The groups are shells around one centre, one inside the other: the same stretched ball of 4 dimensions in 6 sizes.
(in the rows, 128 means zero)
Some rows, each with its group after it:
[115 149 127 129 120 103 155 102 110 146  96 162 133 148 117 102 134 131
 118]
z829
[130 163 145 147  76 126 117 107 113 125 127 151 158 102 108 127 163 135
  98]
z534
[139 114 115 132 139 154 107 167 140 101 161  98 126 104 135 159 104 122
 130]
z849
[130 107 100 125 156 155 125 169 139 103 156 102 112 117 142 151  84 117
 133]
z558
[139 169 144 124 117  48 142 109 108 161  77 167 157 158 108 107 147 153
 124]
z661
[133 170 135 137  90  95 131 117 107 135 113 159 156 118 109 123 143 141
 101]
z849
[114 147 132 144  93 146 134 102 114 125 126 151 138 113 116 117 149 123
 103]
z829
[126 120 149 129 141 114 127 101 131 144 101 133 133 154 121 111 158 130
 148]
z849
[132  95 131 115 186 110 128 134 145 139 107 109 114 169 136 123 120 127
 172]
z534
[121 145 136 157  70 182 107 115 122 101 161 133 146  75 116 139 157 118
  90]
z849
[127 128 141 161  76 206  85 126 135  87 181 109 145  61 120 155 163 114
  99]
z534
[120 111 113 149 109 212 104 150 138  82 186 100 121  73 135 158 118 105
 108]
z829
[136 128 151 125 144  89 124 111 131 149  94 134 140 160 119 115 154 139
 151]
z219
[117 122 147 164  73 219  89 106 135  91 175 114 140  66 119 144 177 108
 101]
z661
[123  80 111 129 168 188 113 158 152  97 164  84 102 117 146 151 102 106
 150]
z219
[114 118 117 140 121 176 128 129 129 107 150 123 119 107 130 133 122 111
 116]
z558
[113 141 142 137 112 122 142  88 116 143 101 157 136 142 115 102 158 127
 122]
z219
[140 127 138 114 165  68 134 128 130 153  88 132 133 173 125 117 128 143
 159]
z829
[127 167 126 144  78 131 127 125 109 118 137 152 151  94 113 132 135 132
  87]
z534
[142 131 105 121 148 110 128 173 128 117 138 116 128 125 134 149  85 133
 128]
z661
[121 134 153 159  75 189  95 100 130 104 156 126 147  81 114 135 182 117
 104]
z219
[121 145 137 166  53 211  92 118 124  85 183 124 149  49 115 151 164 112
  79]
z661
[142 152 128 108 157  32 153 131 114 165  71 155 141 181 120 110 113 153
 144]
z558
[135 157 146 147  81 130 107 116 119 121 134 140 158  99 110 135 162 135
 103]
z558
[133 105 150 148 115 185  84 125 148 102 161  96 136  95 126 149 165 117
 134]
z661
[137 139 121 148  90 172  97 156 129  90 176 112 144  69 125 162 124 122
  97]
z558
[139 126 137 112 169  62 138 126 129 157  82 135 132 180 125 113 127 144
 161]
z829
[124 179 131 122 113  46 168  99  95 167  66 188 149 166 108  91 134 149
 113]
z219
[118  95 135 148 124 208  99 124 147  96 167  97 119  96 133 144 149 105
 132]
z534
[119 136 139 157  76 191 104 111 126 100 162 127 143  76 117 139 162 115
  96]
z849

New rows. What belongs after each?
[138 172 129 137  88  99 126 132 109 127 124 152 157 108 112 133 132 141
  96]
z219
[123 150 149 148  85 139 119  96 118 127 124 148 150 110 110 119 171 128
 107]
z849
[118  95 128 143 133 198 107 129 145 100 162  99 115 104 135 142 136 106
 134]
z849
[119 134 149 145 101 150 119  95 125 127 125 139 140 118 116 118 169 124
 119]
z849
[137 103 134 124 162 128 112 140 145 125 127 103 124 142 133 137 129 127
 158]
z849
[118 107 145 151 109 196 100 108 141 105 156 110 129  98 125 135 166 110
 126]
z829
[119 132 113 132 128 137 142 131 121 122 130 137 123 125 128 125 111 122
 118]
z849
[125 113 119 158  90 233  85 153 141  69 206  91 129  49 132 171 130 104
  98]
z558
[117 127 129 154  89 199 108 121 129  95 168 120 132  78 123 142 147 110
 101]
z849
[123 170 126 129 106  79 157 109 101 150  92 174 145 144 112 105 130 141
 106]
z534
[135 123 123 103 188  51 156 133 127 163  74 139 121 195 130 107 104 143
 166]
z849
[127 133 139 161  71 204  87 125 131  87 181 113 146  59 119 155 161 114
  94]
z534
[125 141 108 117 147  89 157 137 115 141 103 148 124 154 127 116  96 133
 128]
z849
[140 163 114 110 145  38 159 142 107 156  82 160 141 167 120 115  96 151
 127]
z219
[127 165 146 140  89 102 131  98 109 141 105 161 155 125 107 113 162 139
 106]
z849
[139 118 118 101 195  53 151 147 131 157  82 130 119 191 134 116  94 142
 169]
z558
[135 141 106 139 106 155 115 165 124  96 168 118 135  83 129 158 100 124
  98]
z661
[132  99 131 156 105 229  73 151 152  73 201  78 130  59 134 172 142 106
 117]
z558
[127 132 148 161  72 199  85 116 133  93 172 115 148  66 117 149 173 116
 100]
z558
[139 147 136 149  84 154  96 138 126 102 159 122 153  80 117 153 146 129
 100]
z219
[129  90 138 140 142 186  95 135 152 102 159  89 121 109 135 147 143 112
 146]
z849
[126 158 114 137  97 126 137 135 111 119 134 148 141 106 119 132 115 130
  95]
z534
[132 168 141 138  89  98 129 110 109 138 110 159 157 121 108 119 153 141
 103]
z849
[134 171 125 141  81 117 125 132 108 120 134 151 155  97 112 136 130 137
  89]
z558
[135  91 119 138 143 194  92 165 153  87 181  79 118  92 141 165 115 111
 137]
z534
[136 154 106 126 122 100 138 157 114 123 129 140 138 120 125 139  94 136
 108]
z219
[132  92 135 123 173 132 116 134 148 129 122 102 116 152 136 131 130 124
 166]
z534
[116 163 136 142  86 120 143  94 106 137 109 168 146 122 110 108 153 130
  99]
z219
[117 101 143 140 135 172 115 106 141 119 135 114 121 127 128 124 157 113
 143]
z558
[138 131  99 122 146 117 133 172 126 114 141 119 125 122 135 148  79 129
 124]
z661
[123 153 156 137 104  97 134  81 114 153  88 163 150 146 107  99 177 138
 124]
z661
[130  85 123 139 147 200  93 156 155  90 177  79 114  98 141 160 121 108
 142]
z849
[127  97 108 121 171 145 130 156 142 115 140 103 107 138 142 139  94 117
 149]
z849
[121 101 109 116 179 126 147 143 136 130 118 118 104 159 140 123  94 120
 154]
z219
[137  93 127 121 175 132 114 150 149 122 132  96 116 145 138 140 116 124
 164]
z534
[116 146 148 148  87 146 125  89 117 128 121 151 145 113 111 113 172 125
 108]
z558
[133 123 137 154  93 192  85 137 139  90 177 102 142  71 124 158 151 117
 110]
z849
[122 104 144 136 140 155 115 110 141 125 127 116 124 134 127 123 155 118
 147]
z849
[134 102 146 132 149 142 104 124 146 124 129 105 128 136 129 133 151 125
 155]
z558
